The first 6 rows are patterns. Each new row is the sum of 2 different patterns, raised or lowered, with some noise. Before adding, each is slid sideways (what falls off one end comes back at the other) and multiplied by a number that may be negative. Names go in the order of the patterns.
In the rows, zero is written as 128.
Some rows, each with the names of its patterns after it:
| 111 |  84 | 143 | 117 | 127 | 123 | 124 | 123 | 148 | 119 | 163 | 118 |  84 | 104 | 105 | 118 | 135 | 120 | 125 | 125 | 114 | 172 | 122 | 125 | 128 | 126 |  99 |  93 | 136 | 128 | 118 |	daseb
| 123 | 140 | 123 | 139 |  84 | 135 | 119 | 107 | 127 | 145 | 125 | 139 | 116 | 135 | 172 | 132 | 119 | 120 | 138 | 134 | 130 | 144 | 123 | 157 | 131 | 111 |  96 | 132 | 117 | 102 | 162 |	mul
| 114 | 147 | 117 | 125 | 139 | 133 | 115 | 154 | 125 | 137 |  94 | 127 | 140 | 146 | 108 | 137 | 109 | 105 | 151 | 120 | 129 | 129 | 115 | 131 | 133 | 145 |  96 | 126 | 126 | 109 | 137 |	guso
| 102 | 116 | 126 | 113 | 137 | 128 |  96 | 133 | 130 | 123 | 134 | 122 | 124 | 137 | 129 | 112 | 104 | 123 | 111 | 130 | 145 | 134 | 136 | 107 | 127 | 159 | 120 | 153 | 119 | 139 | 119 |	Lomev
| 158 | 131 |  96 | 142 | 138 | 128 | 148 | 118 | 124 | 172 | 128 | 124 | 112 | 107 | 131 | 123 | 131 | 132 | 110 | 133 | 116 | 131 | 122 | 128 | 129 | 108 | 135 | 136 | 130 | 121 | 130 |	zos
| 127 | 125 | 125 | 123 | 143 | 126 | 142 | 129 | 117 | 132 | 138 |  91 | 111 | 124 | 127 |  84 | 120 | 121 | 118 | 130 | 111 | 172 |  95 | 126 | 120 |  84 | 125 | 162 | 135 | 132 | 132 |	Lofuf

New rows, each followed by the names of its patterns:
| 159 | 157 | 101 | 152 | 130 | 120 | 170 | 145 | 129 | 145 | 123 | 110 | 183 | 149 | 142 | 151 | 154 | 144 | 153 | 132 | 151 | 140 | 148 | 136 | 135 | 149 | 163 | 168 | 147 | 133 | 170 |	daseb mul
| 171 | 159 | 139 | 158 | 153 | 146 | 164 |  99 | 149 | 157 | 178 | 153 | 176 | 198 | 117 | 155 | 147 | 158 | 171 | 164 | 150 | 152 | 169 | 158 | 146 | 145 | 147 | 135 | 151 | 148 | 165 |	daseb mul
| 182 | 142 | 150 | 114 | 168 | 166 | 203 | 173 | 139 | 182 | 126 | 157 | 154 | 158 | 134 | 183 | 173 | 166 | 177 | 172 | 135 | 170 | 128 | 180 | 150 | 112 | 149 | 171 | 138 | 148 | 143 |	mul guso
|  67 |  95 | 129 | 121 |  65 | 112 |  98 | 101 | 136 |  84 | 154 |  74 | 105 | 104 |  66 |  93 | 133 | 129 | 130 | 114 | 115 | 104 |  96 | 104 | 120 | 120 | 130 |  89 | 102 |  93 | 127 |	Lomev Lofuf
|  83 | 150 |  92 | 120 | 142 | 122 | 104 |  91 |  97 | 147 |  98 |  91 |  99 | 130 | 107 |  77 |  98 | 111 |  93 | 122 |  87 |  80 | 130 | 146 | 108 | 129 | 129 |  78 | 127 |  98 | 106 |	mul Lomev
| 117 | 109 |  55 |  80 | 140 | 123 | 110 | 130 | 103 |  73 | 104 |  84 | 116 |  95 | 138 |  81 | 139 | 124 | 105 |  96 |  94 | 105 |  94 | 104 |  56 |  90 | 108 | 123 |  71 |  92 | 100 |	mul guso
| 116 |  69 | 121 |  95 |  86 | 129 | 127 |  80 | 131 |  98 | 110 | 164 | 105 | 101 | 131 | 126 | 113 | 101 | 112 | 110 | 131 | 123 |  95 |  69 | 111 |  87 |  81 | 133 | 103 | 114 |  89 |	mul zos
| 126 | 128 | 132 | 109 | 105 | 102 | 115 | 102 |  89 | 100 | 107 |  66 | 105 | 103 |  89 | 107 | 108 | 164 |  83 | 123 |  97 |  49 |  90 | 128 | 134 | 112 |  82 | 110 |  78 | 116 |  99 |	Lomev Lofuf
|  74 | 103 | 121 |  95 | 116 | 106 | 126 | 149 | 109 |  96 |  78 | 109 | 104 | 121 | 120 |  76 | 131 |  81 |  92 |  62 | 109 | 111 |  81 | 142 | 106 | 113 |  94 | 134 |  58 | 111 |  97 |	mul Lomev
| 150 |  94 | 132 | 181 | 123 | 114 | 161 | 116 | 156 | 108 |  91 | 150 | 153 | 135 | 169 | 119 | 123 | 153 | 129 | 158 | 134 | 143 | 136 | 143 | 150 | 109 | 157 | 133 | 114 | 139 | 135 |	guso zos
| 149 | 124 | 161 | 145 | 157 | 148 | 119 | 151 | 181 | 152 | 117 | 150 | 130 | 146 | 159 |  97 | 163 | 146 | 156 | 175 | 154 | 143 | 169 | 149 | 175 | 118 | 159 | 156 | 170 | 134 | 158 |	guso zos
| 104 | 115 |  90 |  71 | 127 |  90 | 105 | 121 | 113 | 134 | 119 | 139 |  82 | 119 |  97 | 136 | 100 | 188 | 104 |  95 | 119 | 105 |  96 | 126 | 103 | 133 | 106 |  66 | 145 | 117 | 126 |	daseb mul
| 179 | 150 | 161 | 137 | 139 | 148 | 167 | 137 | 154 | 130 | 137 | 137 | 172 | 135 | 131 | 150 | 180 | 139 | 173 | 161 | 110 | 140 | 135 | 159 | 156 | 111 | 149 | 106 | 169 | 135 | 158 |	guso Lomev
| 171 | 110 | 159 | 146 | 143 | 151 | 141 | 171 | 132 | 165 | 170 | 156 | 141 | 176 | 178 | 157 | 102 | 163 | 170 | 167 | 151 | 154 | 138 | 171 | 166 | 148 | 140 | 141 | 148 | 155 | 160 |	guso zos
|  84 | 126 | 109 |  93 | 131 | 105 | 125 | 115 | 116 | 104 | 131 | 119 |  81 | 103 | 124 | 111 | 115 | 128 | 149 | 121 |  74 | 127 | 144 | 110 | 156 | 103 | 119 | 156 |  96 | 107 |  99 |	Lomev zos
| 101 | 108 | 121 |  86 | 121 | 105 |  92 | 124 |  90 |  77 |  75 | 115 | 112 |  82 |  90 | 110 |  65 | 115 |  67 | 133 | 115 | 117 |  80 | 131 | 119 |  90 | 127 |  63 | 107 |  93 | 151 |	mul guso
| 156 | 137 | 119 | 137 | 151 | 151 | 162 |  96 | 106 | 135 | 127 | 127 | 135 | 135 | 123 | 148 | 108 | 178 | 153 | 179 | 135 | 154 | 144 |  80 | 158 | 127 | 132 | 118 | 150 | 150 | 138 |	daseb mul
|  95 | 110 | 120 |  58 |  87 | 106 | 135 | 107 |  89 |  56 | 136 | 100 | 122 | 127 |  82 | 110 | 127 | 107 | 146 | 105 |  67 |  78 | 120 |  99 | 109 | 118 |  96 | 123 |  82 | 156 | 113 |	daseb guso
|  91 | 118 | 119 | 121 | 103 | 123 | 152 | 109 |  87 | 112 | 119 |  99 |  71 | 128 | 101 |  94 | 114 |  66 | 122 |  99 | 102 | 117 | 111 | 114 | 110 | 107 | 147 |  92 |  78 |  78 | 112 |	daseb guso
| 163 | 160 | 138 | 148 | 131 | 114 | 138 |  82 | 165 | 120 |  91 | 154 | 135 | 109 | 112 | 117 | 119 | 110 | 134 | 109 | 127 | 122 | 147 | 109 | 132 | 146 |  98 | 118 | 144 | 146 | 118 |	mul Lofuf
| 118 | 122 | 164 | 123 | 120 | 119 | 150 | 138 | 134 | 137 | 120 | 153 | 121 | 138 | 139 | 123 | 109 | 139 | 105 | 146 | 122 | 143 | 131 |  93 | 115 | 143 | 126 | 156 | 152 | 106 | 144 |	guso Lomev
| 129 | 126 | 171 | 108 |  93 | 144 | 118 | 108 | 117 | 126 | 128 | 125 | 113 | 114 | 129 | 118 | 116 |  92 | 109 | 144 | 117 | 150 | 126 | 165 | 123 | 131 |  92 | 120 | 127 |  63 | 150 |	mul Lofuf
| 109 | 108 | 108 |  81 |  88 | 118 | 131 |  86 | 120 |  97 | 107 | 150 |  93 | 179 |  83 | 124 | 101 |  59 | 111 | 147 | 104 | 127 | 121 |  88 | 125 | 117 | 110 | 134 | 107 | 127 | 126 |	Lomev Lofuf
| 103 | 102 | 110 | 114 | 127 | 122 |  81 | 101 | 112 | 133 | 108 | 149 | 135 | 114 | 109 |  96 | 119 | 145 |  95 | 124 | 112 |  98 | 116 | 117 |  93 | 131 |  77 | 118 | 149 | 132 | 117 |	daseb Lomev
| 126 | 118 | 120 |  73 | 166 | 108 | 117 | 158 | 111 |  96 | 106 | 103 | 109 | 124 | 133 | 118 | 128 |  94 | 108 | 105 | 106 | 137 | 114 |  77 | 157 | 113 | 126 | 106 | 158 | 135 | 125 |	Lomev Lofuf
| 124 | 131 |  78 | 122 | 151 | 134 | 125 | 112 | 130 | 120 | 117 | 145 | 110 | 152 | 123 | 107 |  97 | 118 | 127 |  87 | 139 | 113 | 139 | 115 | 105 |  83 | 149 | 102 |  94 | 124 | 116 |	mul zos
| 141 | 125 | 116 | 167 | 156 | 122 | 143 | 112 | 161 | 146 | 147 | 140 | 153 | 146 | 160 | 127 | 179 | 135 | 108 | 145 | 133 | 144 | 143 | 147 | 167 | 138 | 157 | 184 | 153 | 135 | 133 |	daseb Lomev
| 141 | 106 |  91 | 139 | 129 | 120 |  89 |  90 | 163 | 104 | 123 | 122 | 106 | 133 | 152 |  85 | 159 | 126 | 103 | 121 | 104 | 117 | 135 | 114 | 139 | 124 | 123 | 165 | 124 | 120 | 124 |	daseb zos
| 134 | 153 | 108 | 107 | 153 | 103 | 124 | 128 |  74 | 124 |  73 | 157 | 123 | 124 | 156 | 110 |  82 | 113 | 105 | 116 | 112 | 122 | 110 | 113 | 113 | 101 |  94 | 106 | 126 | 106 |  77 |	zos Lofuf
| 121 | 106 | 129 |  85 |  61 |  65 |  85 |  64 | 107 | 111 | 128 |  98 |  99 | 161 |  69 | 102 |  93 | 103 |  66 | 106 | 105 | 109 | 115 |  88 |  51 | 119 |  83 | 112 |  93 |  59 |  98 |	daseb mul
|  97 | 124 | 107 | 110 | 112 |  48 | 115 | 106 | 116 |  76 | 104 | 106 | 120 | 110 | 127 | 152 |  52 | 100 |  86 |  67 | 118 | 145 | 122 | 114 | 105 | 144 | 105 | 111 | 110 | 126 |  92 |	daseb Lofuf
| 126 | 133 | 132 | 162 | 127 | 127 | 144 | 160 | 130 | 143 | 151 | 146 | 101 | 150 | 141 | 149 | 151 | 154 | 116 | 106 | 143 | 132 | 136 | 142 | 124 | 128 | 140 | 146 | 106 | 139 | 140 |	guso zos
| 120 | 105 |  23 | 104 | 111 | 110 |  98 | 130 | 132 |  85 |  95 |  92 | 116 | 150 | 108 | 112 | 108 | 123 |  85 | 103 |  74 | 111 |  57 | 144 | 139 | 130 | 138 | 116 |  83 | 106 | 100 |	daseb mul
| 148 | 145 | 143 | 150 | 128 | 189 | 137 | 145 | 160 | 139 | 109 | 114 | 165 | 142 | 107 | 127 | 125 | 149 | 131 | 140 | 127 | 143 | 144 | 126 | 139 | 182 | 155 | 113 | 122 | 137 | 128 |	daseb zos
| 157 | 123 | 153 | 122 | 146 |  94 | 127 | 120 | 118 |  97 | 133 | 121 | 139 |  86 | 127 | 153 | 125 | 122 | 103 | 171 | 104 | 127 | 129 |  87 | 156 | 150 | 120 | 111 | 131 | 120 | 110 |	mul Lofuf
| 142 | 156 | 145 | 129 | 141 | 139 | 117 | 135 | 163 | 141 | 162 | 120 | 145 | 123 | 115 | 139 | 136 | 121 | 174 | 161 | 115 | 149 | 180 | 139 | 157 | 138 | 131 | 159 | 103 | 156 | 123 |	Lomev Lofuf
| 130 |  83 | 135 | 110 | 111 | 106 | 108 | 114 | 150 | 109 | 162 | 112 |  61 | 102 | 110 |  79 | 115 | 114 | 111 |  74 |  96 | 155 | 106 | 114 |  99 | 155 |  59 |  86 | 122 |  79 | 106 |	daseb Lofuf
| 154 | 142 | 142 | 192 | 166 | 155 | 153 | 178 | 199 | 153 | 162 | 150 | 168 | 102 | 155 | 169 | 161 | 185 | 142 |  88 | 165 | 142 | 151 | 153 | 157 | 155 | 176 | 139 | 185 | 136 | 112 |	daseb Lofuf
| 181 | 128 | 181 | 111 | 174 | 195 | 164 | 169 | 170 | 134 | 165 | 151 | 189 | 164 | 119 | 151 | 171 | 155 | 175 | 202 | 163 | 161 | 155 | 163 | 182 | 190 | 136 | 152 | 183 | 169 | 165 |	daseb guso
| 133 | 142 | 156 | 129 | 127 | 121 | 128 | 110 | 149 | 126 |  88 | 100 | 117 | 127 | 135 | 130 | 158 |  90 |  97 | 152 | 129 | 160 | 104 | 111 | 123 | 127 | 140 |  90 |  98 | 120 |  73 |	daseb guso
|  96 | 118 | 121 |  76 | 120 |  79 |  87 | 112 |  98 | 109 |  84 |  99 | 114 | 113 | 114 |  84 | 134 | 104 |  63 | 127 | 106 | 119 | 115 |  85 | 109 | 150 |  93 | 124 |  89 |  92 |  83 |	guso zos
|  87 | 115 |  59 |  68 |  98 |  65 | 106 |  79 | 143 |  95 | 114 |  91 |  78 |  91 | 129 | 134 | 100 |  98 | 105 |  96 | 107 | 102 | 102 |  98 | 125 | 124 |  96 | 123 | 104 |  56 |  89 |	Lomev Lofuf
| 174 | 150 | 158 | 164 | 129 | 148 | 164 | 157 | 197 | 186 | 144 | 174 | 155 | 157 | 199 | 155 | 151 | 150 | 179 | 160 | 172 | 166 | 153 | 185 | 166 | 166 | 170 | 145 | 140 | 158 | 135 |	guso Lomev
| 161 |  91 | 180 | 147 | 120 | 187 | 148 | 114 | 144 | 134 | 133 | 156 | 148 | 137 | 126 | 131 | 130 | 131 | 160 | 162 | 147 | 117 | 172 | 181 | 140 | 170 | 175 | 155 | 139 | 132 | 128 |	Lomev Lofuf
|  70 |  85 | 146 |  83 | 113 |  88 |  66 |  99 | 132 | 122 | 110 | 108 | 103 | 104 |  97 |  98 | 135 |  95 | 108 | 101 | 100 | 102 |  91 |  64 | 110 |  89 |  97 |  60 |  75 |  96 |  99 |	zos Lofuf
| 162 | 164 | 142 | 147 | 111 | 139 | 151 | 149 | 135 | 141 | 135 | 123 | 148 | 141 | 146 | 107 | 115 | 134 | 132 | 124 | 100 | 130 | 131 | 133 | 133 | 174 | 127 | 134 | 130 | 109 | 142 |	guso Lofuf
| 153 | 131 | 154 | 167 | 173 | 141 | 143 | 137 | 102 | 184 | 179 | 173 | 178 | 153 | 151 | 163 | 172 | 118 | 162 | 109 | 137 | 165 | 138 | 176 | 167 | 176 | 152 | 155 | 146 | 192 | 185 |	daseb guso
| 119 | 153 | 191 | 115 | 143 | 169 | 168 | 165 | 156 | 167 | 143 | 180 | 153 | 147 | 115 | 169 | 149 | 114 | 188 | 149 | 131 | 137 | 164 | 105 | 130 | 143 | 122 | 146 | 173 | 131 | 198 |	mul Lofuf
| 160 | 183 | 163 | 139 | 151 | 130 | 176 | 172 | 180 | 170 | 165 | 127 | 135 | 162 | 153 | 151 | 140 | 181 | 155 | 144 | 168 | 128 | 163 | 139 | 157 | 140 | 179 | 160 | 159 | 127 | 194 |	guso Lofuf
| 130 |  94 | 103 |  97 | 105 | 110 |  74 |  88 | 109 |  84 |  88 | 106 |  98 | 113 | 118 |  49 |  96 | 131 | 111 | 140 |  94 | 121 |  91 |  80 | 112 |  96 | 103 | 112 | 113 |  79 | 110 |	Lomev zos
|  98 |  86 | 114 | 124 | 117 |  71 |  56 | 126 | 104 |  70 | 103 |  98 | 107 | 136 |  92 | 185 |  82 |  74 |  90 |  54 | 105 | 153 | 120 | 117 | 116 |  99 | 159 |  97 | 108 | 131 | 108 |	daseb Lofuf
| 103 | 121 | 117 | 106 | 132 | 119 | 125 |  71 | 114 | 115 | 102 | 138 | 107 | 144 |  96 | 111 | 145 | 119 | 124 | 134 | 121 | 123 |  74 | 114 | 126 | 126 | 106 | 128 |  79 | 100 | 135 |	guso Lomev
| 116 | 148 | 187 | 157 | 165 | 147 |  95 | 107 | 156 | 130 | 151 | 138 | 136 | 154 | 145 | 200 | 114 | 144 | 149 | 130 | 131 | 105 | 169 | 140 | 133 | 140 | 116 | 153 | 160 | 147 | 151 |	daseb guso
| 127 | 134 | 192 | 105 | 131 | 120 | 131 | 100 | 138 | 139 | 144 | 148 | 117 |  73 | 152 | 112 | 138 | 124 |  98 | 124 | 161 | 133 | 156 | 118 |  97 |  98 | 118 | 101 | 143 | 145 | 155 |	daseb mul
| 115 |  71 | 114 | 134 | 110 |  91 |  92 | 116 |  95 | 106 | 125 | 101 | 123 | 101 | 118 |  78 |  81 | 111 |  86 | 132 | 116 | 106 |  94 | 156 |  64 | 108 |  82 |  62 | 104 | 109 | 102 |	mul zos
| 134 | 145 | 117 | 143 | 122 | 133 | 137 | 129 |  72 | 128 | 113 | 129 | 123 | 104 | 142 | 123 | 127 | 123 | 126 | 152 |  95 | 129 |  97 | 121 | 140 | 151 | 100 | 131 | 101 | 101 | 164 |	daseb mul
| 113 | 133 | 124 | 143 | 139 | 142 | 136 | 136 | 129 | 141 | 151 | 119 | 151 | 131 | 104 | 166 | 130 | 145 | 131 | 104 |  96 | 139 | 125 | 104 | 148 | 179 | 123 | 144 | 127 | 153 | 200 |	daseb mul
| 134 |  65 | 111 | 100 | 141 | 114 | 106 | 152 |  97 |  94 | 125 | 108 | 107 | 129 |  67 | 123 |  86 | 122 | 119 | 125 |  92 | 110 | 107 |  62 | 138 | 126 | 144 | 110 | 112 | 138 |  88 |	mul guso
| 111 |  92 | 116 | 132 | 158 | 152 | 140 | 108 | 125 | 148 | 129 | 154 | 126 | 130 | 125 | 107 | 115 | 147 | 116 | 139 | 130 | 110 | 133 | 110 | 122 | 158 | 110 | 121 | 135 | 122 | 128 |	Lomev zos
| 134 | 122 | 137 | 149 | 176 |  94 | 153 | 154 | 108 | 135 | 158 | 173 | 119 | 169 | 142 | 164 | 191 | 123 | 136 | 140 | 130 | 148 | 144 |  90 | 145 | 116 | 156 | 170 | 159 | 156 | 139 |	daseb mul
| 173 | 149 | 148 | 126 | 186 | 146 | 158 | 141 | 175 | 120 | 126 | 133 | 178 | 139 | 145 | 127 | 134 | 145 | 165 | 166 | 130 | 148 | 146 | 155 | 165 | 134 | 131 | 129 | 164 | 147 | 162 |	guso Lomev
